The rows come from 4 hidden closed curves, with some noise, and rows from the same curve form a group. Each curve winds through 8 dimensions. The rows are also pushed far along 5 directions, which tell nothing about the answers.
In the rows, zero is written as 128.
Known rows, each followed by its group:
[183  86 168 129 127 131 123 127 162 130 154 136 156 137 131 155 150] => vizo
[157 105 136 120 162  95 128 116 119 109  79 150 145  92 167  99 142] => vizo
[ 70 146  92 135 137  53 116 133 126 123  53 135  73  84 118  70 139] => dibib
[129 134 124 106 148 154 113 103 129 123 107 156 156 129 102 125 108] => kas
[162 121 140 111 162 149 117  93  95 116 128 152 159 138 136 126 113] => dibib
[111  74  95 147 160 134  82 119 136 121  81 136 133 104 163  98 117] => dibib
[171  89 133 133 119 137 107 119 114 107 116 143 151 134 186 133 175] => Nabik
[140  67 137  94 147 155 110 137 137 109  98 123 166 146 183 104 122] => vizo
[107 145 106 134 122 111 122 161 114 119  88 115  96 109 153 122 141] => vizo
[126 143 119  85 124 132 137 120 112 139 144 132 145 117 140 134 117] => kas
[156 184 133 120 126 137 181 120 103 111 156 154 147 137  81 140 118] => dibib
[ 89 163 217 134 138  61  81 186 121 144 118 109 116 159 120 147 163] => Nabik
[125 134  91  87 163 145 143 121  99  98  70 158 133  99 153  84 109] => vizo
[117 165 168 127 113  65 107 158  98 109  60 120 134 117 169 126 176] => Nabik
[ 97 160 128  96 142 168 119 114 107 133 109 135 152 149  84 108  86] => dibib
[ 59 101  89 172 113 126 112 141 182 159 146  95  80 141  78 110  94] => vizo
[109 190  88 104 101 119 181 127 116 137 113 129 103  87 115 122 123] => kas
[150 128 184 124 137  95 105 169 122 124 157 125 128 146 155 168 166] => Nabik
[142 160 180 104 188  89 138 122  93 125 114 148 152 122 110 112 108] => vizo
[ 86 141 109  85 160 146 130 124 116 138 156 144 117 138  96  99  84] => kas
[170 156 168  78 131 134 155 115 110 105 122 126 187 133 126 143  96] => Nabik
[155 103 140 101 124 168 112 128 112 108 145 135 151 141 167 135 142] => vizo
[157 106 199  96 182 124 108 137 108 119 170 154 173 168 142 133 135] => vizo
[147 145 174 155 112  76 130 159 130 136 176  89  93 131 130 175 146] => Nabik
[ 80 169 135 130 171  98 130 125  98 142 143 124 127 151  73 107  68] => vizo
[149 107  83  99 157 146 132  88  93 132  98 148 173 115 180 118 106] => kas
[187 103 128  96 136 159 143 116 121 111 159 125 176 150 150 158  97] => Nabik
[143 104 122  88 123 145  96 126 107  84  86 145 169 117 200 120 150] => kas
[134 111 106 153  81  97 104 143 157 148 145 114 111 113 131 166 155] => kas
[157 154 183 122 109 117 173 135 144 139 183 123 153 180  78 155 130] => Nabik
[129 111 110 118 163 131 117 115 101  83  70 166 142 104 164  75 141] => kas
[143  84 118 131  67 186 113 134 166 126 177 111 144 170 142 165 146] => kas
[ 37  61 130 115 185 169  81 141 143 156 150 113 112 185 152  74  96] => kas
[141 185 199 129  99 130 158 155 136 142 171 107 151 180  61 174 122] => vizo
[150 175 167 100 120 109 152 111 128 122 135 127 154 119  75 142 100] => vizo
[153 118 165 124 130 102 104 140 113  92  84 128 161 125 168 124 150] => kas
[174  51 166 135 131 133  94 123 173 131 147 133 168 144 143 145 149] => dibib
[157  55 101 146 108  92 103 141 143 113  68  93 115 112 220 123 158] => Nabik
[158 115 180 113 133 112 136 144 140 124 150 140 143 146 131 135 160] => dibib
[148  53 121 133 103 113 106 134 163 136 150 121 145 163 146 128 153] => dibib
[143  57 137 139 108 128 106 134 177 131 106 112 133 129 168 119 157] => dibib
[106 184 166 133 113  84 160 153 164 139 138 120 107 126  47 141 123] => vizo
[198 111 130 131 109 107 149 122 119 102 134 118 130 100 180 157 153] => Nabik
[154 153 105 106 142 177 145  83  86 105  87 140 147 112 123 111  93] => Nabik
[147 163 176  81 151 165 135 123 108 114 153 139 188 162  86 147  82] => dibib
[115 144  58 170  72 162 171 105 163 138  75 113 106 112  81 111 115] => Nabik
[106  62 110 166  86 114  64 149 183 146 140 116  88 138 135 140 179] => dibib
[198  89 154 154  59 169 162 137 205 117 199 127 145 146 113 182 173] => dibib
[133 169  94 108 141 136 151 114 106 112  60 131 109  90 117 110  94] => Nabik
[165 176 148 136  89  98 179 124 122 113 117 135 124 110 118 138 169] => Nabik
[ 48 186 139 136 146 104 124 170 116 153 143 105  83 163  69 123  94] => Nabik
[154 155 104  92 138 151 139  90  70 109 100 157 173 135 125 115 108] => dibib
[ 69  99 110 156 179 124  74 131 132 138  96 126 110 118 126  90  95] => dibib
[115  99 103 134  93 144 144 139 177 116 121 129  96 128 123 105 152] => kas
[110 122 148 152 112 135  80 164 147 134 156 100 100 122 141 170 144] => Nabik
[130 179 166 118 129 120 174 135 109 119 161 138 144 164  84 126 124] => vizo
[138 129 125 121 124 100 139 126 103 117 113 123 142 115 167 114 139] => kas
[118 127 107 190  84 134 149 148 189 165 130  91  94 137  69 152 119] => vizo
[122 114  87 130  62 193 127 129 186 119 123 129 116 120 108 141 143] => kas
[146 160 180  88 135  97 145 140 123 135 102 129 155 139 100 129 122] => dibib
[147 127 137  90 118 150 148 119 140 140 189 111 115 152  82 142  85] => vizo
[ 78  62 104 143 147 149 106 129 168 170 142 104 110 140 136  98 103] => kas
[121 117 137 151 128  82 120 134 135 162 136 112 121 132 140 142 146] => kas
[165  37 121 125 102 108 101 122 151 126 138 125 153 160 181 123 168] => dibib

New rows, each followed by its group:
[124 161 101 139 176 157 158  78  71 128  95 145 154 128 104  88  74] => dibib
[116  97 216  92 180 105  63 157 101 149 146 111 153 194 162 129 130] => dibib
[151 109  88 112 107 221 130  92 151 129 155 139 168 131  83 137  81] => kas
[ 87 157 103 115 189 119 101 131  63  93  62 158 123  95 151  75 110] => kas
[203 121 110 101 143 162 156  90 109 105 120 166 180 104 131 131 115] => kas
[113 107  91 122 141 129 146 109 150 143 104 148 113 104 133  97 132] => kas
[140  90 124  76 182 123  95 112  71 117 132 160 175 123 215 107 135] => kas
[173 121 115 110 104 136 127 119 147 101 104 152 139  75 146 147 158] => vizo
[ 69 153  92 118 148 138 128 132 125 126  66 130  76 113 104  77 102] => Nabik
[ 89 147 193  96 178 151  95 134 110 142 146 137 159 191  82 116  92] => Nabik
[114  76 150 122 172 116  88 142 109 131 137 126 139 177 197 117 142] => kas
[179 150 111 106 138 101 168 114  87  86  89 166 171  98 153 113 139] => dibib
[153 173 126  79 143 163 174 100 106  92 121 173 183 123  81 109  95] => dibib
[110 132 166 150 149 176 106 141 137 147 163 121 136 158  92 146 111] => dibib
[134 191 128  86 134 124 180 120 105  97 104 140 118  84 116 112 107] => Nabik
[114 136 107 105 155 146 140 100 123 152 105 138 144 149  63  96  71] => dibib
[130  74 166 112 186 149  62 136  96 127 132 134 156 163 193 120 136] => dibib
[125  95 137  97 122 126 119 139 154 119 132 135 150 146 126 108 133] => dibib
[ 89  50  75 115 166 171 107 103 146 112  83 131 102 110 170  47 103] => Nabik
[113  83 114  98 145 154 116 117 136 103 107 146 151 117 173  81 125] => Nabik
[131 128 112 158 112 117 121 118 131 129  99 129  99 108 132 127 152] => dibib
[159  76 132  89 167 123  75 119 111  90  97 165 165  88 206 115 150] => vizo
[ 96 147 130  86 176 148 105 118  81 115  78 139 170 133 132  87  80] => dibib
[129 186 129 124 106  69 177 121 104 135 115 126 117 141  74 115 126] => dibib
[174 138  64 111  67 126 194 106 155 113  98 123  90  68 119 124 132] => vizo
[188 109 116  79 131 145 121  92 102  91 135 179 185 104 155 128 140] => kas
[146 106 185 153 113 109  91 162 134 131 130  98 134 144 182 163 178] => dibib
[119 131  99 157  95 127 156 108 148 134 111 124 120 127  91 105 128] => dibib
[151 135  93 145  83 138 201 131 178 123 107 138 100  98 101 115 154] => dibib
[126 124 116 140  94 124 116 156 167 130  85 101 105 110 133 151 139] => Nabik
[144 111 216 120 165 101 102 148 118 113 174 132 157 160 149 139 148] => dibib
[ 81  85 115 167  82 124 120 181 195 147 130  81  77 153 132 124 151] => vizo
[110 180 144 101 149 183 142 123 101 138 182 142 148 185  53 142  76] => Nabik
[120 134 160 122 147  73  90 137  77 118 123 117 141 153 163 128 132] => dibib
[ 86 172 156  95 148 166 164 127 139 148 182 131 149 191  29 117  59] => Nabik
[149 107 143 118  98 149 117 131 151 117 200 141 141 150 118 158 151] => vizo
[154 153 121 146  86 128 147 130 131 154 154 112 134 139 118 187 141] => kas
[ 74 145 117 146 104 167 109 142 174 155 150 108  83 124  54 138 101] => vizo
[164  81 124 128 107 182 118 122 146 130 136 129 138 149 158 142 155] => dibib
[115  82 122  91 148 172  96 122 122 112 127 134 134 131 166  94 118] => vizo
[167 136 197 117 131 164 133 137 131 134 169 116 174 189 109 176 119] => kas
[138 158 162 104 137  85 152 133 135 111 109 141 148 113 105 122 127] => vizo
[115 124  81 115 110 127 159 136 142 109  94 124 107 110 146 103 125] => Nabik
[169  73 139  96 129 196 116 104 140 133 172 121 151 154 132 133 103] => vizo
[145  96 119 163  50 147 111 128 195 153 142  99 123 147  91 169 149] => dibib
[120 136  86 142  64 177 167 111 161 129 124 118 115 144  86 120 123] => Nabik
[109 168 156 106 139 101 108 147 123 123 104 121 121 103 109 137 115] => vizo
[171 165 224 121 103  98 127 154 135 136 195 101 148 162  98 203 138] => Nabik
[143  85 118 107 117 155 116 108 117 105 107 133 167 152 176 104 133] => Nabik
[108 150  76  97 144 147 167  82 116 117  98 157 128 122  70  70  73] => dibib
[101 141  66 157  75 100 162 136 151 122  64 109  53  94 131  95 153] => Nabik
[ 95  98 135 157  94 117 100 168 182 179 150  77  95 149 143 168 144] => kas
[104 198 142 125 137  89 142 141 101 129 101  99  76 108  93 127  96] => Nabik
[123  62  93 161 142 144  98 119 130 139 103 129 131 136 170 100 144] => dibib
[128 184  95 151  94 102 181 127 123 133  80  94  85 113  89 129 107] => Nabik
[ 58 137 157 141 170  71 104 161 128 158 105 107  85 159 102  93 109] => Nabik
[169 105 207  86 169 110 106 133  98 114 149 149 183 164 165 129 153] => dibib
[171 178 170  83 133 134 152 124 101  96 117 145 184 125 115 150 111] => dibib
[ 70 131 133  81 199 134  72 117  67 118  62 147 154 132 150  63  90] => dibib
[185 140 130 128  90 108 144 106 116 122 103 132 131 121 139 150 165] => dibib
[ 88 173 201 134 145  25  88 177 110 150 163  99  70 121 107 150 141] => vizo
[ 88 128  91 139 117 214 129 116 155 143 164 140 110 152  68 121  99] => Nabik
[142 122 109  84 127 117 117 115 104 122 104 137 160  90 181 126 130] => kas
[115 167 156 115 132 188 140 116 110 123 191 134 151 180  69 137  91] => dibib
[170 116 162  99 175 134 128 108  87 113 171 128 157 145 149 137  95] => Nabik
[169 205 121 120  82 109 167 119  90 119 110 136 140 124  95 160 145] => dibib
[ 96 101 132 154 163 126  79 133 136 139 124 124 120 132 122 118 108] => dibib
[116 187 166 115 115 101 169 160 124 131 124 102 122 155  87 133 113] => vizo
[173  96 113 144  78 142 136 148 172 116 133 129 117 113 161 166 188] => Nabik
[ 98 177 156 115 130  35 129 169 113 111  70 130 117  95 129 105 155] => dibib
